The same things were measured in two ways. Each way mixes the same 9 hidden numbers, adds some noise and spreads widely along 5 directions of its own, which tell nothing about the thing.
Some things both ways: the first way, then the second way.
.56  .21  .00  .24  .19  .23  -.05  .03  -.07  -.12  .07  -.22  .06  .34  -.03  .49  -.04
-.31  -.04  .28  .10  .18  .16  -.04  .29  -.26  -.14  .26  .17  -.22  -.17  -.07  .35  .17  -.07  -.17  -.01  -.14  .21  -.26

.00  -.12  -.19  -.19  .65  .22  -.19  .42  -.25  .20  .24  -.11  -.01  .05  .18  -.18  .20
-.04  -.01  .10  -.26  -.21  .08  -.05  -.13  .29  .45  -.04  -.15  -.04  .02  .18  .46  .30  .13  -.21  -.11  .44  -.02  -.14

.27  -.12  .20  -.04  .42  .45  .03  -.04  .14  -.10  .10  .00  .24  -.01  -.15  .42  -.33
-.04  .07  .06  .18  .04  -.02  .02  .11  .02  -.02  .25  .17  .08  .27  .05  .16  -.11  -.02  .24  .00  -.45  .01  -.12

-.26  -.29  -.28  -.29  .51  .12  -.10  .13  -.14  .36  .06  .31  -.07  -.09  .06  .11  -.29
.17  .27  -.06  -.13  -.23  .18  -.15  -.04  .00  .10  .23  .26  .13  .16  -.04  .33  .07  -.06  .30  .16  -.08  -.18  .03

-.43  -.30  .13  -.08  -.11  .01  .09  .37  .06  .05  .27  .08  -.16  .06  -.16  -.85  .25
.05  .06  -.10  .07  -.04  .09  -.15  -.08  .20  .23  -.04  .07  .35  .13  -.24  .25  -.39  .21  .26  .07  .05  -.29  .10

-.19  .07  -.33  -.35  .03  -.36  -.20  .13  -.14  .24  -.16  .55  -.19  .23  .00  -.57  .35
-.23  .09  -.03  -.06  .00  -.02  .12  .07  -.01  .09  .05  -.11  -.16  -.19  .00  .25  -.12  .22  -.13  .14  .33  -.14  -.23

-.25  -.07  -.36  -.01  .00  -.05  .02  .10  -.28  .50  .18  .08  -.48  .24  -.04  .24  -.47
.17  .01  -.10  .42  -.02  .17  .02  .10  -.08  .07  -.09  -.03  .14  .09  -.18  -.06  -.38  -.11  -.13  .14  .29  .11  .18

.52  .05  .00  -.06  .28  .44  -.02  .01  .31  .28  .07  -.11  -.16  .38  .02  .21  -.12
.07  -.06  -.02  -.18  -.30  -.08  -.06  .32  .06  .05  -.01  -.20  -.08  .10  .08  .20  -.01  .05  .06  -.08  .10  .26  -.12

-.24  -.12  -.37  -.17  -.32  -.17  -.10  -.22  .05  .02  -.27  .44  -.23  -.07  -.16  -.17  .05
.10  .13  .05  .21  -.19  .13  -.32  -.03  .06  .02  -.01  -.02  .09  .26  -.13  -.05  -.26  .24  .09  .15  -.33  -.14  .10

.25  .14  .33  -.12  -.17  -.12  .18  -.48  .20  -.05  .04  .33  .37  -.21  -.02  -.34  .22
-.04  .00  .10  .46  .18  -.08  -.04  -.19  -.06  .12  .00  .34  .24  .16  -.07  -.16  -.29  .05  -.14  .13  -.19  -.11  -.10

.07  .01  -.30  .25  .04  .10  .18  -.10  -.15  .52  .37  .14  -.18  .13  -.05  .18  -.38
.35  .33  -.07  .44  -.16  .12  .05  .00  -.16  .07  -.10  .20  .07  .04  -.04  .16  -.17  -.03  -.01  .20  .04  .09  .21

-.32  -.11  -.41  .03  .07  .11  .06  .18  .19  .46  .40  .50  -.52  .18  -.42  -.24  -.21
-.41  .40  .21  .27  -.03  -.22  .44  .15  -.46  .07  .30  .09  -.21  .01  .05  .33  -.20  -.10  .19  .22  -.17  -.02  -.01

.40  -.06  .03  .25  .16  .12  -.29  -.30  -.25  -.13  -.24  .02  .37  .10  .15  .53  -.03
-.28  .18  -.27  .43  .39  -.15  .20  .21  -.08  -.30  .12  -.13  -.27  -.14  .13  .47  -.10  -.04  -.21  .06  -.34  -.13  -.36

.03  .08  .24  -.13  .39  -.20  -.28  -.07  -.27  -.28  -.22  .22  .43  .01  -.08  -.02  .22
-.02  -.04  .01  .02  .08  .20  -.10  -.13  .12  .19  .32  .11  .26  -.09  .06  .15  -.05  .23  -.17  .16  .04  -.17  -.26

.57  -.06  .28  .01  .42  -.01  .12  -.35  .28  -.25  -.35  .15  .42  -.28  .11  .34  -.02
.04  .33  .12  .10  -.52  -.21  .15  .22  -.22  .29  -.07  -.15  -.25  .26  .22  .41  -.07  .16  .34  .01  -.06  .15  .09

-.11  -.09  .18  -.16  .00  -.28  .05  -.12  -.20  -.36  -.18  .11  .37  -.38  .06  -.08  .16
-.26  .01  .14  .29  .19  -.01  .00  -.16  .02  .13  .10  .27  -.06  .18  -.04  .13  .03  -.12  -.09  -.01  -.07  -.16  -.16

.24  .23  .57  .07  -.24  -.26  .10  -.36  .09  -.50  -.24  -.33  .44  -.10  .00  -.30  .45
.21  -.01  -.29  .36  .02  -.14  -.03  .03  .15  -.01  -.31  -.04  -.05  .04  .14  -.18  -.29  .32  -.25  .05  .04  .02  -.25

.17  -.02  .07  .12  -.36  -.36  .00  -.40  .13  -.24  -.32  .57  .12  .00  -.11  .02  .12
-.23  .04  .19  .22  -.01  .02  -.14  .00  -.18  .24  .14  .09  .17  .13  -.16  .25  -.29  .11  .13  .10  -.10  -.18  .01

.86  .44  .39  .01  -.38  -.07  .25  -.54  .08  -.01  -.15  .06  .25  .30  .00  -.04  .03
-.12  -.25  -.04  .15  .11  -.03  .13  .24  -.13  -.04  .20  .09  -.32  .10  .25  .12  .22  -.36  -.28  -.18  .31  .34  -.40

.05  -.08  .01  -.25  -.43  -.07  -.14  -.17  -.04  .04  -.32  .42  .02  .31  -.01  -.41  .18
-.02  -.16  -.27  .14  .10  -.06  -.04  .12  .28  .04  -.03  -.23  .14  .06  -.04  .13  -.40  .17  .00  -.08  -.01  -.09  -.18

-.66  -.21  -.18  -.47  -.09  -.34  -.19  .07  -.45  .07  -.25  .50  .13  -.05  -.03  -.71  .14
-.20  .07  .35  .41  .15  -.13  .27  .21  -.41  .29  .15  .04  .22  -.08  -.02  .46  -.34  -.03  -.02  .04  -.10  .19  .04

.45  .15  .02  -.35  .03  .10  .13  -.19  .15  .07  .05  .21  .07  -.16  .06  -.21  .17
.12  -.15  .32  .18  -.22  .23  -.50  .00  -.08  .24  .00  .20  .15  .32  -.14  -.09  -.07  .23  .01  -.02  -.12  .06  .06

-.03  -.08  .37  -.42  .04  -.07  .03  .10  -.03  -.39  -.10  .06  .21  -.19  -.16  -.50  .26
-.31  -.16  .15  .42  .17  -.08  .15  .04  .00  .21  .09  -.07  .03  .20  -.02  -.06  -.42  .10  .01  -.08  -.12  .04  -.13

.30  -.06  .37  .19  -.13  .08  .14  -.16  .04  -.14  -.06  -.13  .34  .13  .00  -.47  .22
-.37  .06  -.08  .24  .38  -.18  .49  .07  .14  -.08  .15  -.09  -.15  -.08  .08  .33  .02  -.34  -.24  -.02  .00  .06  -.29

.10  .14  -.04  -.32  -.14  .27  .04  -.09  .22  .44  .38  .36  -.16  .15  -.19  -.75  .23
.07  .00  -.05  .29  -.05  -.14  -.16  .06  -.12  .11  .06  .10  .10  .16  .13  .06  -.26  .24  .00  .07  -.14  -.06  -.23

.06  .24  .09  .32  -.45  -.14  .04  -.26  -.22  .23  .25  .11  -.05  .35  -.23  -.29  .04
-.13  -.03  .09  .53  .36  .05  .12  .07  -.37  .04  .18  .12  .19  -.22  .01  .19  -.25  -.19  -.41  .13  .15  .10  -.18

Other things, the second way, with their names:
j538: -.17  -.09  .02  .25  .18  .24  -.12  .00  -.04  .09  .20  .01  .12  -.08  -.11  .20  -.23  .22  -.12  .09  .03  -.17  -.12
j907: -.03  .02  .01  .28  -.11  .04  -.03  .19  -.35  .16  .17  -.15  -.02  -.04  .13  .30  -.18  .11  -.19  .13  .28  .09  -.13
j356: .33  -.21  .05  -.04  -.37  .28  -.46  .20  .04  .18  -.11  .02  .20  .20  -.14  .02  -.20  .24  .07  -.07  .27  .19  .08
j874: -.16  -.03  -.01  .07  .13  -.14  .28  -.03  .06  -.01  .16  .33  -.17  .08  .21  -.02  .25  -.34  -.15  -.04  .04  .16  -.39
j993: -.22  -.17  .03  .34  .21  -.02  .13  -.27  .42  .21  -.18  .00  -.01  .23  -.03  -.27  -.13  -.09  -.28  -.11  .16  -.08  -.15
j689: .20  .21  -.22  .27  -.13  -.17  .09  .09  -.16  -.01  -.09  .16  -.27  -.04  .32  .12  .01  .12  -.17  .15  .02  .08  -.28
j443: -.26  .21  -.07  .23  .22  .06  .20  -.22  .35  -.10  .08  .05  -.33  .16  .01  -.03  .10  -.02  -.08  .07  -.27  -.20  -.18
j314: .07  -.11  .03  .00  -.18  .01  -.16  .25  -.12  .07  .03  .07  .04  .18  -.03  .05  -.12  .00  .08  -.05  .10  .18  -.06
j325: -.03  .09  -.17  -.03  .11  .02  .27  .34  -.10  -.18  .22  .13  -.11  -.25  .04  .27  -.14  .06  .05  .14  .05  .10  -.30
j146: -.30  -.16  .08  .32  .08  .10  .02  .16  -.01  .09  .11  -.21  -.13  .19  -.03  .12  -.21  -.01  -.12  -.09  .10  .08  -.11
j846: -.21  -.24  .05  -.07  .20  .31  .01  -.46  .63  .31  .19  .29  .16  .32  -.14  -.22  .08  -.11  -.07  -.05  .29  -.27  -.19
j28: -.07  -.09  .26  -.12  -.13  .12  -.12  -.01  .01  .26  .04  .19  .17  .05  -.22  .05  -.04  -.03  .02  .02  .28  .03  .01
j126: .56  .48  -.29  -.20  -.58  .46  -.34  .27  -.27  -.03  .04  .14  -.17  -.11  .03  .66  .14  .38  .28  .28  .18  -.11  .14
j637: .23  .36  .01  .17  -.41  .03  -.17  -.17  -.06  .27  -.11  .09  .01  .17  .03  .16  .00  .09  .02  .18  .07  -.13  .13
j879: -.11  -.09  .09  -.01  -.03  .10  -.20  -.30  .44  .35  -.21  .05  -.14  .23  .03  .11  .35  .03  -.28  -.19  .24  -.14  -.18
j844: .08  .27  .13  -.02  -.28  -.04  .16  .33  -.31  -.06  .18  .05  -.12  -.06  .11  .26  -.02  .06  .18  .16  -.11  .25  -.06
j895: -.12  -.17  .21  -.15  .09  .10  .09  -.17  .24  .21  .18  .34  .11  .05  .04  -.10  .15  -.09  -.15  -.05  .21  .06  -.27
j244: .01  -.30  -.26  -.15  .31  .17  -.12  -.19  .58  -.13  .08  .19  .05  .02  -.01  -.07  .31  -.28  -.41  -.11  .28  -.10  -.40
j892: -.08  -.14  .00  .06  .02  .03  .08  .12  .00  .23  .07  .04  -.06  .08  .06  .26  .03  -.19  -.13  -.14  .36  .15  -.15
j78: .12  .18  -.30  -.10  .03  .04  -.05  -.10  .26  -.11  .04  .18  -.13  -.05  .11  .28  .27  -.07  -.09  .08  -.02  -.19  -.29
j31: -.09  .44  -.16  .14  -.21  -.15  .04  .04  -.15  .11  -.14  -.03  -.32  -.05  .06  .46  -.17  .42  .19  .16  -.04  -.30  -.06
j228: .08  -.03  -.28  .21  .15  -.01  .31  -.08  .45  -.06  -.35  -.08  -.12  -.03  -.02  -.22  -.07  -.21  -.37  -.01  .44  .13  -.12
j18: .24  .32  -.11  -.16  -.24  .12  -.14  .04  -.21  -.09  .12  .30  -.12  -.13  .18  .36  .35  -.04  -.04  .25  .11  .01  -.18
j59: -.65  .12  -.04  .24  .37  -.07  .43  -.07  .07  -.06  .38  .16  -.42  .09  .04  .07  -.01  -.16  .07  .07  -.05  -.26  -.35
j465: .12  .08  -.29  .02  -.25  .13  -.19  -.13  .25  .08  -.18  .09  -.29  .23  .03  -.04  .05  .15  -.03  .02  .31  -.24  -.15
j279: .00  .00  .08  .12  -.11  -.16  -.16  -.12  .17  .33  -.33  .13  .00  .21  -.01  .10  -.03  .18  -.03  -.13  .04  -.14  -.08
j763: -.07  -.01  -.22  .05  .29  .12  -.02  .06  .00  -.24  .09  .37  -.14  -.19  -.07  .04  .01  .09  -.17  .12  .06  -.14  -.41
j257: -.13  .00  -.05  -.02  -.02  .10  -.28  -.11  .30  .03  -.16  .12  -.25  .21  -.13  .14  .19  .13  .02  -.13  -.02  -.28  -.14
j609: .14  .10  .30  .22  -.26  .12  -.26  -.10  .08  .26  .00  -.07  .19  .30  -.05  -.02  -.12  .19  -.01  .10  -.30  .07  .14
j597: .06  -.13  -.05  .18  .07  .01  .09  .16  -.01  .06  .16  -.03  .17  .02  .09  .18  -.12  -.16  -.13  -.02  .10  .23  -.14
j154: -.12  -.01  .02  .60  .18  -.09  .09  -.08  .02  .13  -.28  -.01  -.08  .03  -.09  -.15  -.30  .13  -.34  .02  .09  .00  -.09
j326: .46  .20  .16  .28  -.60  .13  -.27  .44  -.54  .27  -.05  -.11  .01  .13  .15  .43  -.18  .38  .18  .08  .02  .39  .24
j268: .06  .03  .12  .22  -.29  .04  -.21  .39  -.23  .08  .02  -.16  .17  .24  -.18  .11  -.54  .26  .34  .06  -.21  .14  .21
j425: -.16  .09  -.33  .13  .04  -.06  .07  .10  .25  -.16  -.01  .01  -.26  .23  .00  .05  -.29  .25  .29  .02  -.29  -.33  -.20
j925: -.36  .17  -.25  .14  .22  -.22  .33  .16  .16  -.16  .02  -.06  -.39  .06  .09  .42  -.04  -.11  .18  -.06  -.13  -.20  -.29
j33: .12  -.18  .05  .28  .09  .42  -.43  -.05  .17  .03  -.11  .05  .16  .06  -.24  -.04  -.17  .34  -.22  .04  -.08  -.11  -.01
j355: .11  .00  -.16  .04  .12  .00  -.03  .09  .13  -.03  -.12  .16  .14  -.15  -.15  .21  -.14  .10  -.07  .03  .06  -.06  -.16
j568: -.10  -.07  .00  .18  .08  .05  -.14  -.01  .00  -.06  -.02  .38  -.16  .13  -.11  -.16  -.04  .08  -.06  .04  -.08  -.11  -.24
j181: .06  -.16  -.05  -.01  -.06  -.09  -.05  .16  -.07  .19  .06  .15  -.03  .08  .23  .24  .09  .10  -.12  -.11  .16  .11  -.36
j207: .34  .20  -.44  .12  -.22  -.14  -.07  .06  .23  -.10  -.35  .05  -.30  .21  .18  .05  .05  .08  .03  -.01  -.04  -.08  -.17
j584: .11  .22  -.09  .23  -.07  .03  .19  -.16  .01  .08  -.13  .44  -.15  .10  -.01  -.29  -.08  .05  -.02  .21  .17  -.07  -.12
j265: .08  .36  .03  .00  -.10  -.06  .24  -.06  .04  .07  .00  .03  -.01  -.13  .12  .24  .15  -.08  -.16  .21  .08  .05  -.03
j64: -.18  .05  -.04  .01  .04  .06  -.05  -.08  .25  .18  .02  -.03  .03  .08  -.13  .26  -.09  .09  .08  .00  .03  -.26  -.06
j889: -.16  -.11  -.20  .04  .19  .26  -.19  -.36  .29  .12  .15  .30  .06  .15  -.14  -.05  -.01  .01  -.11  .10  .28  -.49  -.24
j754: -.27  .05  .24  .23  .19  .17  .22  -.11  .08  .09  .20  -.01  .08  .02  -.11  .16  .04  -.38  -.26  .03  .08  .12  .00
j37: -.04  -.11  -.07  .08  -.06  -.04  -.12  .14  .07  .11  -.02  -.15  .06  .07  .01  .15  -.22  .17  -.05  -.02  .08  -.05  -.12
j40: -.10  -.16  .27  .21  .05  -.01  .05  -.11  -.03  .38  .02  .08  .14  .05  .02  .07  .03  -.23  -.38  -.08  .46  .19  -.09
j908: -.10  .22  .02  .23  .10  -.16  .23  -.21  .08  .16  -.03  .17  .03  .09  .00  .15  -.04  -.12  -.03  .10  .00  -.16  -.05
j223: .17  .02  -.13  -.08  -.05  .22  .00  .21  -.03  .02  .11  .17  .00  -.10  .00  .34  -.01  .07  .04  .05  .24  .10  -.07
j847: .01  .26  .00  .06  .04  .02  -.06  -.06  .13  -.26  .05  .32  -.31  .11  .03  .15  .38  -.08  .00  .04  -.48  -.08  -.20
j488: .10  .12  -.21  .08  -.12  -.20  -.23  .29  -.28  .06  -.11  .16  -.12  -.05  .16  .55  -.10  .30  .16  -.01  -.04  -.13  -.26
j835: .17  .36  -.04  .35  -.28  .01  -.13  .30  -.50  .01  -.11  -.14  -.05  -.14  -.02  .47  -.27  .23  -.05  .26  .03  .06  .14
j493: .06  -.29  -.02  -.23  .08  .09  -.28  -.36  .64  .15  -.04  .20  .07  .17  .13  -.09  .48  -.14  -.44  -.16  .21  -.08  -.43
j979: .06  -.15  -.10  -.19  -.19  .15  -.19  -.26  .44  .39  .05  -.12  .22  .25  .03  .01  .08  -.09  -.17  -.02  .54  -.12  -.11
j791: -.03  .11  .10  -.09  -.09  .18  .02  -.03  .09  .23  .09  -.01  .08  -.06  -.13  .34  .00  .10  -.04  .11  .25  -.08  .01
j444: .08  -.05  -.18  -.19  .04  -.03  .09  .20  -.13  -.02  .18  .39  -.07  -.22  .18  .27  .18  -.09  -.08  .04  .36  .11  -.42
j384: -.11  .05  -.13  .30  .29  -.08  .05  -.45  .75  -.07  -.30  -.12  .01  .13  -.11  -.43  -.19  .15  -.37  .08  -.30  -.29  -.19

Some of these things the first way, each followed by its name:
-.10  .08  .12  .32  -.33  -.11  .14  -.04  .02  .00  .29  -.29  -.14  .13  -.18  -.19  .04
j40
.18  .08  .07  .23  .25  -.36  .06  .04  -.27  -.23  -.22  -.22  .16  .06  .02  -.05  .18
j126
.06  .02  .08  .53  -.31  -.43  .01  -.16  -.05  -.40  -.31  .09  .06  .24  -.18  .25  .06
j791
-.61  -.09  -.38  -.48  -.20  -.33  -.31  -.01  -.31  .13  -.26  .43  .00  .03  .12  -.35  .19
j488
-.40  .16  -.33  .12  -.23  -.06  -.04  -.05  -.14  .21  .25  .03  -.25  .15  -.33  -.07  -.09
j689
.33  .01  .60  -.04  .08  .03  .39  .17  .15  -.33  .27  -.10  .28  -.10  -.16  -.46  .21
j846
.20  .27  .49  .38  -.01  -.19  .03  -.02  .00  -.53  .02  -.51  .27  .20  -.16  .30  .14
j763
.11  -.01  -.14  .28  -.15  -.37  .07  -.59  .09  -.01  -.27  .36  .10  -.27  .03  .25  -.02
j637
.51  .15  .16  .34  -.17  .07  .30  -.01  .28  -.06  .30  .37  -.10  .27  -.44  .07  -.12
j59
.00  -.04  -.15  -.12  .06  .27  .11  -.03  .09  .28  .21  -.19  -.06  -.03  .10  -.07  -.08
j207
.37  .01  .03  .35  -.14  .12  .19  -.10  .12  -.23  .09  .04  .06  .04  -.28  .01  .00
j443
-.22  .13  -.34  .25  .06  -.11  -.13  -.11  -.10  .22  .08  -.05  -.18  .15  -.12  .23  -.15
j18
.07  -.06  -.21  -.07  .09  .20  .06  .23  -.13  .10  .40  -.13  -.05  -.10  .09  -.27  .18
j879
-.43  -.15  .09  -.29  .21  .02  -.07  .25  -.01  -.17  -.05  -.44  -.15  -.05  -.06  .11  -.12
j314
-.17  .07  -.22  -.04  -.46  -.36  .11  -.18  -.17  .20  -.23  .10  -.11  .19  .10  -.22  -.08
j228
-.35  -.25  -.29  -.11  .22  .19  -.02  .34  -.32  .34  .26  -.07  -.25  .06  -.08  -.34  -.12
j754
.04  -.07  -.18  .00  .06  .24  -.01  .09  .08  .50  .37  .14  -.44  .23  -.12  -.12  -.12
j979
-.37  -.04  .00  -.10  -.12  -.26  -.20  .25  -.41  -.26  -.03  .04  -.03  .12  -.26  -.41  .27
j538
.01  .05  -.01  -.18  -.10  -.25  .11  -.03  .12  .08  -.08  .26  -.13  .10  .02  -.31  .13
j28
-.24  -.15  .06  -.33  .06  -.29  -.05  -.11  -.06  -.31  -.31  .11  .38  -.44  .30  -.08  .26
j279
-.17  -.02  .17  -.53  .15  -.38  -.01  .10  -.24  -.02  -.05  .37  .19  -.25  .15  -.60  .38
j889
-.20  .10  -.29  .10  -.25  -.28  -.18  -.12  -.23  .20  -.02  .26  -.34  .30  -.28  -.04  -.04
j907
.26  .01  .09  .33  .25  -.01  -.03  -.11  -.07  .08  .09  -.26  .02  .02  .09  -.01  .15
j835
-.25  -.03  -.15  -.36  .53  .27  -.06  .45  -.12  .16  .45  -.23  -.17  -.06  .01  .26  -.13
j568
-.73  -.30  -.38  -.19  -.23  -.22  -.27  -.08  -.18  -.24  -.36  .16  .05  -.27  -.04  -.28  .21
j384
-.27  -.01  -.05  .04  .08  -.15  -.05  .19  -.33  -.17  .18  -.26  .01  -.15  -.01  .24  -.01
j154
.24  -.06  .24  .31  .33  .24  .08  -.08  .12  -.49  .04  -.64  .41  -.28  .01  .38  .03
j847
-.18  -.04  .31  -.23  .56  .23  .06  .18  -.01  -.07  .23  -.48  .22  -.21  .00  .10  -.12
j874
